The rows come from 5 hidden closed curves, with some noise, and rows from the same curve form a group. Each curve winds through 4 dimensions. The rows are also pushed far along 2 directions, which tell nothing about the answers.
(in the rows, 128 means zero)
Known rows, each followed by its group:
[ 77 123 152  76 102 162 104 136 139 105]
rez
[116 133 101 183 110 126 186 128 121 174]
Nomas
[ 66 148 118 133  99 114 178 181 126  96]
Nomas
[161 110 133 109 170 144  63 107 140 144]
lari
[ 93 116 138 152 122  89 137 124 135 131]
rez
[ 65 155 130 113  75 124 155 190 125  69]
Nomas
[125 144  89 207 121  97 174 118 115 157]
Nomas
[135 122 122  83 112 145  86 149 131 102]
rogot
[195 124 141 117 205 114 110  98 126 136]
Nomas
[124 133 101 165  95 134 130 132 129 139]
faka
[106 128  95 172 146 122 196 145 132 181]
faka
[186  95 140 159 209  79 132  87 138 179]
faka
[115 112 143 132 151 123 121  93 136 153]
rez
[101 120 155  99 112 119 125 162 140  95]
faka
[176 104 105 151 170 106 113 103 130 165]
rogot
[102 140 125 118  82 151 144 131 128 114]
lari
[170 119 108 103 150 147 102 124 128 140]
rogot
[114 121 122 124 138 145  93 137 138 132]
lari
[104 157 134 156 125 118 173 127 109 122]
rez
[173 125 126  57 142 184  75 129 126 112]
rogot
[ 97 161 119 137  80 129 162 171 113  94]
rogot
[ 67 125 127  85 101 165 104 150 145 103]
Nomas
[ 74 133 110 121 126 140 163 164 136 126]
Nomas
[188 114 135 110 212 123 112  96 130 149]
Nomas
[202 125 117 149 173 128 112  64 124 165]
lari
[135 135  93 132 130 145 150 146 121 149]
rogot
[173 131 107 162 177 127  96 116 122 151]
lari
[133 124 154  75 129 152 127 125 135 109]
lari
[106 115  84 185 145 108 173 117 128 186]
rez
[154 124 153  33 140 158  77 154 133  76]
rez
[140 151 127 181 162  99 176 101 105 153]
rez
[150 120 109 105 134 145 102 135 129 132]
rogot
[164 128 146  68 124 178  48  94 134 101]
faka
[107 155  96 188 112 102 199 156 111 139]
rogot
[161 130 140  85 111 178  55 111 132 104]
faka
[156 105 105 149 205 121 123  82 139 191]
Nomas
[179 117 104 178 159 120 112  79 129 177]
faka
[111 150 105 162 132 119 193 153 116 141]
faka
[138 105 148 162 168  79 124  79 133 158]
rez
[ 85 134 118  96  99 133 147 193 130  92]
rez
[107 138 115 139  94 139 154 123 125 127]
lari
[188 116 145 122 186 117  86  57 122 146]
faka
[103 117 103 174 111  80 159 152 130 140]
rogot
[126 155 129  93  96 175  85 146 123  84]
lari
[ 81 151  98 168  81 133 164 154 119 123]
lari

New rows. What belongs after each?
[115 153 101 222 127  82 192 109 103 158]
rez
[193 124 140 101 131 161  57 107 131 113]
faka
[135 140 152 101 144 117 117 103 116  99]
faka
[ 70 147 144 101  88 131 132 139 122  83]
faka
[ 44 129 137 107  81 151 138 151 137 112]
rez
[ 72 133 128  81  83 136 134 200 132  76]
rez
[157 124 128  99 168 125 126 138 125 128]
rez
[107 127 105 192 140  85 170  93 121 164]
faka
[117 114 144  87 128 144  79 117 144 110]
Nomas
[198 131 115 115 179 147 117 113 116 150]
rogot
[ 86 116 150 137 120 105 127 113 134 128]
rez
[139 135 139  89 102 162 108 109 127 107]
lari
[ 99 129 110 184 132  90 165 101 122 153]
faka
[155 127 135  91 163 131 122 138 125 117]
rez
[102 151 156  84 111 131 125 137 115  73]
faka
[ 99 137 145 107  71 130 116 180 136  74]
faka
[129 128 122 159 114 129 170 127 122 160]
Nomas
[163 150 136 172 168 104 150  81 103 145]
rez
[ 92 115 137 157 140 109 144 101 134 159]
rez
[ 78 149 130 155  73 118 149 147 123 100]
rogot
[ 94 130 151 105  89 119 124 172 139  82]
faka
[ 34 127 141 133  83 124 152 141 137 119]
rez
[168 127 134  40 130 189  58 137 127  95]
rogot
[150 110 108 156 171  83 148 131 132 157]
rez
[ 24 130 143 129  73 121 153 150 134 110]
rez
[140 122 116 167 153 104 135  79 123 160]
faka
[131 130  95 180 165 118 122 135 125 160]
lari
[133 110 163 113 159 119  94  81 136 137]
rez
[173 129 159  72 111 164  52 134 135  76]
faka
[ 97 115 146 146 125  95 127 113 134 131]
rez
[ 84 131 127 128 107 126 185 147 134 130]
lari
[111 113 136 135 144 106 152 140 141 143]
faka
[118 154 156  76 118 138 122 141 116  71]
faka
[138 109 149  97 161 142  93  88 136 144]
rez
[161 115 167  97 148 113  92 127 138 103]
faka
[109 119 104 140 135 133 139 124 131 155]
rez
[ 74 147 133  95  46 177 148 172 122  95]
Nomas
[181 100 137 151 193  72 110  79 130 162]
rez
[171 109 115 125 154 119  97 117 129 144]
rogot
[165 139 155  96 165 119 113 101 113 102]
faka
[145 111 136 105 156 147  70 112 140 137]
lari
[159 154 153  83 122 156  76 107 111  82]
rez
[117 130 137 103 102 148 140 117 130 120]
lari
[116 144 108 145 134 144 108 157 125 125]
lari
[ 91 112  89 190 151 101 165 115 140 181]
Nomas
[186 138 148  77 139 167  71  93 125 106]
lari
[ 92 112 142 162 127  84 143 111 134 142]
rez
[159 121 143 102 150 137  85  81 128 125]
faka
[176 108 130 119 192 133 126 104 139 170]
faka
[130 114 125 121 154 138 115  99 135 158]
rez
[ 76 147 113 129  49 163 122 169 132  97]
faka
[103 118 123 186 123  70 176 151 135 142]
faka
[ 91 155 104 181 123  94 210 153 109 135]
faka
[120 142 147  77 128 140 116 159 128  77]
Nomas
[ 85 131 139  96  87 149 157 147 134 108]
lari
[118 166 160  96 105 154 120 129 110  79]
rez
[101 127 127  64  98 179  93 149 133  97]
rez
[177 117 104 113 161 147 106 114 125 152]
rogot
[191 131 126 167 182  89 124  94 118 141]
Nomas
[ 90 126  91 152 114 131 157 142 130 152]
rez
[141 158 157 115 132 138 120 108 108  98]
rez
[156 122 135  76 156 135 106 145 129 110]
rez
[188 131 131 150 207 107 148  91 113 164]
rez
[110 133 157  87  81 155 133 154 126 100]
Nomas
[160 135 139 124 169 105 124 120 122 116]
Nomas
[170 105 124 130 179  91 116 118 129 146]
rez
[193 123 141 161 171 101 104  66 119 152]
rogot
[113 139 115 189 151  69 194 110 111 149]
faka
[158 129 124 150 117 122 107 130 131 127]
faka
[172 115 152  51 156 140  65 132 132  94]
rez
[111 156 118 200 134  93 194 112 105 145]
rez
[152 135 144  99  94 156  79 141 134  86]
faka
[127 117 168  89 132 118  80 115 136  99]
rez
[ 88 155 105 145  81 150 140 156 121 110]
lari
[ 94 120  95 152 154 130 149 122 138 168]
Nomas
[125 114 109 174 163 115 123 116 136 170]
lari
[164 130 124 156 192 102 163 108 114 162]
rez
[123 124 141  41 143 187  74 132 141 102]
Nomas
[134 136 136  78 140 142 126 156 125 103]
rez
[163 148 129 188 176  98 159  79 104 158]
rez
[ 91 158 107 223 121  83 216 124 106 153]
rez
[ 81 128 137 119 101 153 129 127 136 127]
rogot
[ 70 147 125 104  49 164 145 155 130  91]
lari
[131 106 107 178 167 106 125 106 135 180]
lari
[145 134 162  95 117 147  77 106 129  94]
rogot
[119 133 108 162  88 134 129 141 131 127]
faka
[ 79 135 143 107  81 159 116 138 136 101]
rogot
[174 122 120 137 191 108 146 114 121 154]
rez
